There are 7 hidden switches. A switch that is on adds its own fixed numbers to the row, and there is some noise. The rows also spread widely along 11 directions, which tell nothing about the answers.
Known rows, each followed by its switches (1 for on, 0 for off):
-1.280	-3.119	-2.704	1.142	-1.423	-0.057	-0.231	-0.086	-0.107	-0.332	0.650	-1.911	0.560	-1.221	0.499	-0.659	0.656	0.275	0.413	-1.583	0.337	0.247	-1.070	1.324	0.253	1.499	-0.541	-0.372	-0.669	0.020	0.899	2.957 -> 1 1 1 0 0 0 1
-1.934	0.025	-0.192	2.485	-1.477	-2.269	1.352	-0.915	-0.982	1.709	-0.315	-2.731	-3.707	0.486	0.571	-0.191	1.057	-1.893	-2.832	-0.126	0.035	1.627	-1.190	1.087	-2.856	-0.585	0.007	2.864	0.323	-0.706	2.698	2.677 -> 1 0 0 0 0 1 1
1.095	-2.270	-2.929	0.759	-0.368	3.007	-1.952	1.040	1.655	-2.691	0.310	-2.167	3.546	-1.235	1.995	1.116	-0.744	0.247	0.636	-1.659	0.429	-1.840	-1.670	-1.423	-1.271	-1.848	0.469	-0.968	1.005	-1.521	-1.134	2.070 -> 0 0 1 1 1 0 0
-3.028	-0.909	0.930	2.908	-1.100	-0.150	-2.000	1.099	2.576	0.737	-2.917	-3.000	-0.596	1.461	0.044	0.493	3.968	-0.422	2.456	-1.830	2.374	2.053	-0.206	-1.320	0.238	1.610	-1.442	-1.998	-0.658	5.000	0.043	0.866 -> 0 0 1 0 1 0 1
-1.264	1.601	-1.206	0.426	-0.828	-0.893	-1.309	0.744	0.014	0.188	-0.028	0.018	-0.007	0.041	-0.346	0.824	0.807	2.373	-0.872	-0.190	-0.935	1.633	-2.191	0.152	-1.419	-0.886	-0.433	-0.814	0.442	-1.018	-1.926	0.606 -> 0 1 1 0 0 1 0
-0.683	0.181	-0.669	0.010	0.205	-0.008	1.334	0.179	-0.992	2.003	0.418	-1.599	0.455	-0.616	-0.224	0.600	-1.230	-1.670	-2.157	-1.489	-1.827	1.247	-2.483	0.017	-2.259	-1.340	1.180	2.785	0.776	-1.870	1.963	2.517 -> 0 1 0 1 1 1 1
-0.851	0.447	-1.083	-1.151	-0.292	-1.033	-0.117	1.284	-0.707	0.639	-0.328	-1.148	-0.229	0.194	-0.519	-1.109	1.115	1.056	0.136	-0.721	-1.085	1.503	-2.025	-0.770	-0.955	1.596	-0.203	0.671	1.083	1.150	0.073	1.809 -> 1 0 1 0 0 1 1
-1.525	-0.533	-1.813	1.267	-0.550	-0.019	-1.794	1.222	-1.802	-1.314	1.180	-0.683	0.404	0.344	0.932	-1.136	-0.276	-1.112	-0.665	0.156	-0.792	1.372	-1.026	-1.090	0.178	1.917	-0.396	-0.630	1.067	-0.428	-2.385	1.106 -> 0 0 1 0 0 0 1
-0.138	-1.963	-1.046	0.567	-0.128	0.225	0.867	0.047	2.783	1.955	-0.417	-2.018	-0.805	1.416	0.621	-0.118	2.788	3.206	0.467	0.019	2.345	-1.079	-0.094	-0.290	-2.367	0.151	-1.056	1.743	-1.683	1.602	2.233	2.365 -> 1 1 1 1 0 0 0
0.916	-0.400	2.408	-0.197	1.810	0.500	1.633	-1.848	2.845	1.962	0.371	-0.549	2.858	-0.150	-0.896	2.696	-0.231	0.138	-0.202	-3.063	0.092	-0.285	0.523	1.321	0.013	-3.483	1.770	0.923	-1.271	1.097	2.431	0.854 -> 0 0 0 1 0 0 1
-2.047	0.351	-0.649	-0.686	-0.917	-2.083	-2.318	1.081	-1.228	0.507	-1.349	0.579	-0.130	-0.253	-0.342	-0.168	1.696	1.968	1.606	-0.644	0.969	3.042	-2.602	0.264	1.484	3.502	-1.447	-2.106	-0.436	2.085	-1.039	-0.312 -> 0 0 0 0 0 0 1
-3.006	-1.259	0.355	2.313	-0.983	-1.026	-0.450	0.011	2.818	1.231	-1.304	-1.838	2.142	1.139	-1.136	1.175	2.752	1.376	1.514	-2.557	0.305	1.417	-0.024	0.509	1.306	-0.940	-0.817	-2.012	-2.465	2.524	-0.833	1.043 -> 1 1 1 0 1 0 0
-0.259	-2.031	0.513	-1.897	1.151	1.497	2.248	1.481	0.324	1.590	-1.401	-3.264	0.417	0.442	-2.224	-2.346	0.176	-2.607	1.240	-2.679	-1.521	-0.648	0.073	-2.348	-0.521	1.297	1.449	2.732	1.408	3.015	3.050	3.950 -> 1 1 1 0 1 0 1
-1.191	-2.676	-2.031	1.318	-0.096	1.178	0.612	0.425	1.144	0.420	-0.372	-2.853	1.919	-2.583	-0.506	0.386	-0.287	-2.696	0.953	-3.848	-0.990	0.305	-1.951	0.696	0.093	-0.246	0.907	0.663	0.273	0.184	2.432	3.361 -> 1 1 0 0 1 1 1
-0.895	-0.372	-2.022	-2.315	-0.922	-1.383	-0.101	0.891	0.969	0.728	-2.547	0.913	1.021	-0.073	-2.444	-0.569	1.872	4.433	1.994	-2.742	-1.035	1.321	-1.533	0.477	2.606	0.359	0.744	-2.632	-0.970	3.019	0.173	-0.046 -> 0 1 0 1 0 0 1
-0.876	-2.207	-1.679	1.266	-0.495	-0.210	-0.147	-0.224	-1.382	0.424	2.018	-1.492	2.545	-1.762	0.940	-0.990	-0.046	-1.989	-0.413	-1.676	-0.337	1.790	-1.383	1.172	-0.338	2.178	-0.258	0.847	-1.519	0.149	1.300	1.439 -> 1 0 1 0 1 0 1
-1.031	-0.754	-2.074	-0.625	0.900	1.159	-0.791	2.295	0.317	-0.126	0.690	-0.629	0.100	1.408	0.043	-0.677	-0.333	1.586	0.286	1.540	-0.350	-1.148	-1.519	-2.568	-0.194	0.283	-0.809	1.391	0.875	-1.167	-2.889	2.204 -> 1 1 0 0 0 0 0
0.761	-1.605	0.126	-0.929	0.583	1.585	0.606	1.525	0.621	0.414	0.042	-2.026	0.289	-0.655	0.173	-1.183	-0.302	-1.289	0.393	-0.918	0.143	-0.595	-0.492	-1.185	-1.752	1.627	0.567	1.261	1.656	1.170	2.585	2.724 -> 0 1 1 0 0 1 0
-0.049	0.011	-2.935	-1.476	1.788	1.097	0.348	1.229	-0.090	1.662	-0.461	-1.523	-1.572	-1.492	-1.706	-2.023	0.101	-0.743	0.233	-0.726	-1.501	-0.257	-1.374	-0.507	-2.074	0.443	1.015	3.550	1.765	0.619	1.740	2.201 -> 0 0 1 0 0 0 1
-0.245	1.021	-2.128	1.385	-0.328	-0.230	-0.812	0.217	0.229	-0.529	0.568	-0.435	-0.380	0.440	0.785	0.135	1.176	0.266	-1.949	-0.164	-0.869	0.912	-1.199	-0.768	-2.073	-2.166	0.556	0.672	-0.066	-0.534	-1.228	-0.183 -> 0 0 1 1 0 0 1
-1.327	-0.499	-0.927	-0.860	1.595	0.107	2.104	0.577	-1.396	2.584	0.965	-1.443	-0.042	-1.328	-2.314	-1.972	-0.497	-2.470	-0.297	-1.866	-2.782	1.368	-0.981	0.526	-0.417	2.055	0.957	3.744	0.361	0.617	2.277	2.583 -> 1 1 1 0 0 0 1
-0.907	-1.499	-1.892	0.225	-0.277	-1.100	0.530	0.178	-0.530	1.283	0.826	-0.887	-0.887	-0.311	0.341	-1.388	0.865	0.515	-0.549	-0.022	0.303	0.760	-0.855	0.774	-0.231	1.533	-0.307	1.522	-1.169	0.499	1.513	1.622 -> 1 0 0 0 0 0 1

New rows. What belongs after each?
-0.915	-0.024	0.220	0.331	1.763	0.662	-1.061	0.291	1.009	1.329	0.797	-0.610	1.701	-0.721	-0.243	1.452	0.173	0.201	0.924	-1.495	0.367	0.971	-0.833	0.257	0.252	0.086	-0.447	0.530	0.157	0.601	-0.498	1.387 -> 0 0 1 0 0 0 1
-1.257	-1.220	1.282	-0.860	-0.949	-0.453	0.315	-0.006	-1.153	0.194	0.217	-1.792	0.509	1.342	-0.561	-0.793	-0.788	-0.161	-0.186	-1.262	-0.585	0.618	0.251	-0.106	1.070	1.588	0.272	-0.675	1.416	1.348	0.076	2.980 -> 0 0 1 0 0 0 1
-0.606	-0.595	-3.109	-2.394	-1.375	-0.082	-0.888	2.447	1.354	-0.543	-2.791	-0.340	0.580	0.223	-2.016	-1.055	1.688	4.310	2.430	-0.921	-0.954	-0.563	-2.114	-1.978	0.390	-0.714	-0.273	-1.465	0.187	1.291	-1.461	1.498 -> 1 1 0 0 1 0 0
1.553	-1.432	-0.287	-1.795	-0.927	1.112	-0.890	2.435	-0.518	-1.402	-0.485	-0.138	0.839	-0.860	1.100	-1.156	-0.263	0.367	0.880	-0.306	0.981	-0.316	-1.561	-1.847	-1.189	2.403	-0.160	-1.242	1.338	1.132	0.466	1.233 -> 0 1 0 0 0 1 0
-0.647	-1.392	-1.478	0.898	1.289	0.343	0.862	-0.284	-0.892	2.386	2.987	-1.312	0.108	-2.060	1.211	0.441	-1.803	-1.306	-1.859	0.172	-0.060	0.461	-2.634	2.231	-2.443	0.951	-0.511	4.161	-0.456	-3.412	2.471	3.285 -> 1 1 0 0 0 1 0
0.481	-0.982	0.154	-2.541	1.421	1.377	0.614	0.015	2.155	1.113	-1.404	-1.546	1.831	-1.217	-2.472	0.358	-0.121	1.284	2.486	-3.178	-0.728	-1.021	-0.189	0.322	0.288	-0.825	1.202	0.090	0.961	2.100	1.589	2.006 -> 0 0 1 0 0 0 0
0.599	-1.044	-4.327	-3.187	0.867	1.132	0.064	1.815	2.627	0.119	-1.739	-0.810	2.804	-1.133	-2.598	-0.945	1.124	3.930	3.117	-2.553	-2.327	-0.940	-1.896	-1.280	0.200	-1.548	1.460	0.136	0.059	1.425	-0.087	1.515 -> 1 0 1 1 1 0 0
-0.469	-1.042	-2.451	-0.383	1.157	0.323	0.402	1.119	0.071	1.601	0.845	-1.337	-0.911	-0.944	-0.015	-2.566	1.674	-0.531	0.301	-0.158	0.018	0.464	-0.807	-0.320	-1.777	2.085	-0.033	2.989	-0.446	1.542	2.267	1.511 -> 1 0 1 0 0 0 1
-1.849	-2.178	-0.489	0.435	-0.617	-0.299	0.923	0.720	-0.661	1.204	1.330	-2.030	1.690	0.745	-0.168	-0.992	-0.263	-0.243	-0.310	-1.390	-1.203	1.142	-0.726	-0.122	0.524	1.562	0.253	0.474	-0.336	0.611	0.598	3.309 -> 1 1 1 0 1 1 1
0.553	-1.426	0.920	-0.841	-0.983	-1.001	-0.181	0.949	-0.600	0.610	1.545	-0.015	2.368	0.618	1.396	-2.143	1.840	1.324	0.264	0.282	1.148	1.269	-0.239	-0.660	-1.093	3.310	-0.992	-0.627	-2.421	2.464	1.019	-0.048 -> 1 0 1 0 1 0 0
-2.626	-1.317	-2.308	-1.721	0.221	-0.163	-0.637	1.189	-0.730	0.650	0.150	-1.054	0.839	0.321	-1.977	-1.336	-0.901	2.352	1.319	-0.510	-1.817	0.428	-0.734	0.091	2.588	2.050	0.105	-0.741	1.264	0.314	-1.687	2.577 -> 0 0 1 0 0 0 0
-1.933	-0.114	-0.547	-0.755	-1.379	-0.802	0.297	-0.020	-1.737	-0.277	-2.260	-1.506	1.839	-2.710	-2.765	0.652	-0.812	-2.687	0.668	-4.999	-3.421	2.061	-3.099	1.077	1.118	-0.251	1.140	-0.567	1.136	-0.104	0.334	2.549 -> 1 1 0 0 1 0 1
1.058	-0.805	-0.792	-1.187	-0.623	0.387	-0.095	1.522	-0.686	-0.139	1.879	-0.584	2.950	-0.809	1.052	-0.559	-0.295	0.394	-0.296	-0.806	-0.179	0.382	-2.086	-1.032	-1.963	1.105	0.005	0.659	0.015	-0.318	0.417	2.046 -> 1 1 1 0 1 1 1
-0.364	-0.323	0.131	-0.178	1.836	1.422	-0.232	1.365	1.894	0.938	-1.434	-1.581	-0.057	-0.881	-1.278	-1.152	1.663	-1.947	2.108	-1.958	-0.212	0.440	0.065	-1.577	-0.573	1.407	0.200	0.919	0.419	3.669	1.490	0.428 -> 0 0 1 0 0 0 0
2.263	-1.000	-1.331	-3.084	0.082	2.025	-0.395	2.683	1.517	-2.153	-2.449	-1.002	0.359	1.035	-0.444	-2.328	1.499	1.572	2.088	-1.032	-0.270	-2.046	-0.169	-4.479	-0.949	0.511	1.240	-0.657	2.304	3.792	0.163	1.236 -> 0 0 1 1 0 0 1
-1.036	-1.628	-0.807	0.305	1.438	0.933	0.642	0.813	0.912	1.222	0.649	-1.616	0.274	1.004	-0.889	-1.641	0.682	-0.882	0.339	-0.864	-0.405	-0.190	1.504	-0.629	0.743	0.673	1.072	1.041	0.186	2.371	1.007	1.595 -> 0 0 1 0 0 0 1
-1.953	0.143	0.308	2.564	-1.219	-0.797	-1.354	0.745	-0.881	-2.156	-1.006	-1.533	0.584	0.803	0.557	-0.066	1.843	-2.750	-0.581	-1.993	-1.013	2.322	-1.240	-1.914	-0.014	0.894	-0.214	-1.484	0.386	1.699	-2.243	0.070 -> 1 0 1 1 0 0 1
0.324	-1.412	-2.388	-0.635	1.123	1.290	1.775	1.520	2.569	1.897	-0.407	-0.977	1.892	-1.638	-2.440	-2.450	1.035	-0.558	0.860	-3.176	-2.496	0.070	0.270	0.209	-0.165	-0.941	2.446	0.597	-1.416	2.947	3.281	0.479 -> 0 1 1 0 1 1 0
-2.313	-1.038	0.827	1.158	0.069	0.467	0.088	-0.478	0.047	0.081	-0.267	-3.835	2.122	0.966	-0.427	2.091	-1.116	-1.684	-0.301	-2.679	-1.250	0.517	-1.404	-0.687	0.093	-1.523	0.346	1.023	1.607	-1.073	-0.990	4.205 -> 1 0 1 1 1 0 1
-0.585	0.594	1.810	-1.768	-1.426	-1.727	-1.286	0.568	0.441	1.504	-1.312	-0.376	-0.182	0.478	-0.085	1.500	1.523	4.928	1.156	-0.015	2.151	1.544	-2.513	0.533	-1.347	1.796	-1.805	-1.659	0.057	1.145	0.199	1.720 -> 0 1 1 0 0 1 0
0.315	-2.934	0.594	-0.373	-0.936	0.792	0.952	0.544	0.109	-1.609	0.186	-2.202	1.620	0.912	-0.166	-2.071	0.168	-2.099	0.282	-2.082	-0.666	-0.767	1.213	-1.717	0.907	0.959	1.255	-1.055	0.885	2.458	0.657	2.410 -> 1 0 1 0 0 0 1
-0.309	-0.672	-2.530	-0.101	0.247	0.557	0.094	1.172	0.731	2.038	0.384	-1.385	0.472	-1.403	-0.101	-0.816	0.519	0.657	-0.261	-0.714	-0.229	0.650	-1.935	0.657	-2.506	0.577	0.110	1.485	-0.387	-0.139	2.358	1.710 -> 0 1 1 0 1 1 0
-1.371	-0.234	0.359	0.065	-0.679	-1.181	-0.497	0.385	-0.662	0.082	0.404	-0.798	0.776	0.578	-0.079	0.039	0.933	0.716	0.071	-0.619	-0.245	1.637	-1.236	-0.258	0.180	1.195	-0.712	-0.328	-0.042	0.677	-1.405	1.536 -> 1 0 1 0 0 0 1
-0.318	-1.923	-1.975	-0.348	2.279	1.665	1.699	1.802	-0.344	1.565	0.633	-1.550	-0.430	-1.409	-0.915	-3.041	0.142	-3.812	0.436	-1.216	-1.059	-0.190	-0.401	-1.135	-0.792	2.319	0.862	3.824	0.135	1.804	3.196	2.181 -> 1 1 0 0 0 0 1
1.052	-1.290	0.915	0.308	1.033	0.467	1.235	-0.269	3.714	2.342	0.359	-0.902	1.311	0.613	0.786	0.888	2.977	2.514	0.593	-0.952	2.322	-0.583	0.353	0.150	-2.396	-0.883	-0.516	1.427	-2.824	2.517	3.066	0.808 -> 1 1 1 1 0 0 0
-2.817	0.612	1.350	0.467	0.130	-1.632	0.633	-0.227	-1.742	2.926	-0.700	-2.733	-2.657	0.082	-1.204	-0.360	1.043	-2.064	-0.353	-0.861	-0.172	2.564	-1.525	0.503	-1.640	2.651	-0.996	3.362	0.974	1.123	1.969	3.231 -> 1 0 1 0 0 0 1
-2.098	-2.405	-1.534	1.962	0.941	1.589	-0.822	1.578	-1.308	-0.487	2.874	-0.800	1.935	0.535	0.984	-1.048	-1.620	-2.668	-0.594	-0.014	-0.687	0.704	0.005	-0.927	2.172	2.375	-0.277	0.031	0.072	-0.664	-1.707	1.854 -> 0 1 0 0 0 0 1
-1.248	0.346	-0.078	-1.533	-0.276	-1.057	0.709	1.110	-0.744	0.600	-0.540	-1.438	-0.139	0.679	-2.108	-1.297	0.111	0.634	-0.201	-1.167	-2.797	1.023	-1.140	-1.069	-0.462	0.280	0.787	0.687	1.555	0.595	-0.554	2.214 -> 1 0 1 0 0 1 0
0.682	1.082	-0.431	-2.261	0.183	-0.045	-0.623	1.371	-1.840	0.781	0.064	-0.291	-1.135	-0.264	-0.036	-1.428	0.137	0.699	-0.348	0.842	-0.627	0.521	-1.755	-1.393	-2.543	1.751	-0.144	1.944	1.766	0.365	0.133	1.544 -> 0 0 1 0 0 0 1
2.154	-1.882	0.422	-2.141	0.297	0.880	0.625	1.738	-0.982	1.114	1.456	-0.925	0.796	0.663	2.150	-3.473	1.055	-0.598	-0.322	0.917	1.552	0.163	-0.085	-2.556	-2.847	4.473	0.154	2.152	-0.603	3.146	3.702	0.708 -> 0 0 1 1 1 0 1
-2.368	-0.302	-3.614	1.177	1.523	-0.697	-0.907	0.885	1.785	3.129	1.271	-0.706	-1.042	0.832	-0.187	-0.259	2.350	3.975	0.758	1.265	1.049	0.746	-1.140	0.585	-0.719	0.272	-1.616	2.423	-1.818	0.428	-0.758	1.257 -> 1 0 1 0 0 0 1
0.157	-1.206	-0.710	-3.367	-1.807	-1.103	0.998	0.876	-1.425	0.868	-0.845	-0.306	1.207	-0.334	-1.964	-2.544	0.150	1.820	0.670	-1.750	-1.571	0.833	-0.830	0.161	0.542	2.141	1.000	-1.454	0.104	2.244	1.632	1.874 -> 0 1 1 0 1 0 1
-0.557	-1.117	-0.692	-0.364	-1.405	-0.619	-1.292	1.810	-0.039	0.883	-0.324	-1.231	-1.022	0.922	1.896	-0.920	1.385	1.850	0.166	1.149	2.362	0.792	-1.646	-1.315	-1.738	2.696	-1.334	-0.465	-0.245	1.185	1.120	1.380 -> 0 0 0 0 1 1 0
-1.181	-2.118	-0.557	0.923	0.249	1.254	1.058	0.998	1.227	-0.968	-0.506	-1.660	1.262	0.408	-1.424	-0.902	-0.006	-2.412	0.586	-2.862	-1.647	-0.616	0.636	-1.355	2.041	-1.111	1.471	-0.245	0.370	1.905	0.072	2.132 -> 1 1 0 0 0 0 1
-0.258	-0.141	0.775	-2.278	-0.388	-0.573	-0.140	0.070	-1.414	-0.266	-0.365	-0.173	4.435	-2.267	-1.655	1.534	-1.758	-0.921	1.343	-3.749	-2.177	1.582	-2.884	0.628	1.625	-0.211	0.783	-1.004	0.788	-0.453	-0.538	1.911 -> 1 0 0 0 1 0 1
-1.382	-1.224	-0.408	1.545	0.323	-0.383	1.091	-0.207	1.677	1.690	0.524	-1.488	0.564	-0.079	-0.154	0.221	1.351	-0.191	-0.023	-1.706	-0.004	1.253	-0.238	0.965	0.379	-0.559	0.573	0.753	-1.256	1.285	1.652	1.387 -> 1 0 0 0 0 1 1
0.051	0.211	-3.284	-1.699	-0.595	-0.088	1.451	0.562	-2.058	-0.827	-0.570	-1.527	1.104	-2.240	-2.508	-2.300	-1.117	-2.783	-1.129	-3.120	-5.238	0.549	-2.053	-0.196	-0.746	-1.720	2.761	1.466	1.761	-1.083	0.058	2.187 -> 1 0 1 0 1 0 1
-0.543	-2.564	-0.241	-1.660	-0.956	0.959	0.281	2.667	0.364	-0.337	-0.946	-2.728	0.036	2.548	0.449	-2.029	0.628	0.645	1.304	0.341	0.673	-0.997	-0.487	-3.679	-0.490	2.200	-0.212	0.190	1.565	2.033	0.230	3.511 -> 1 0 0 0 1 1 0
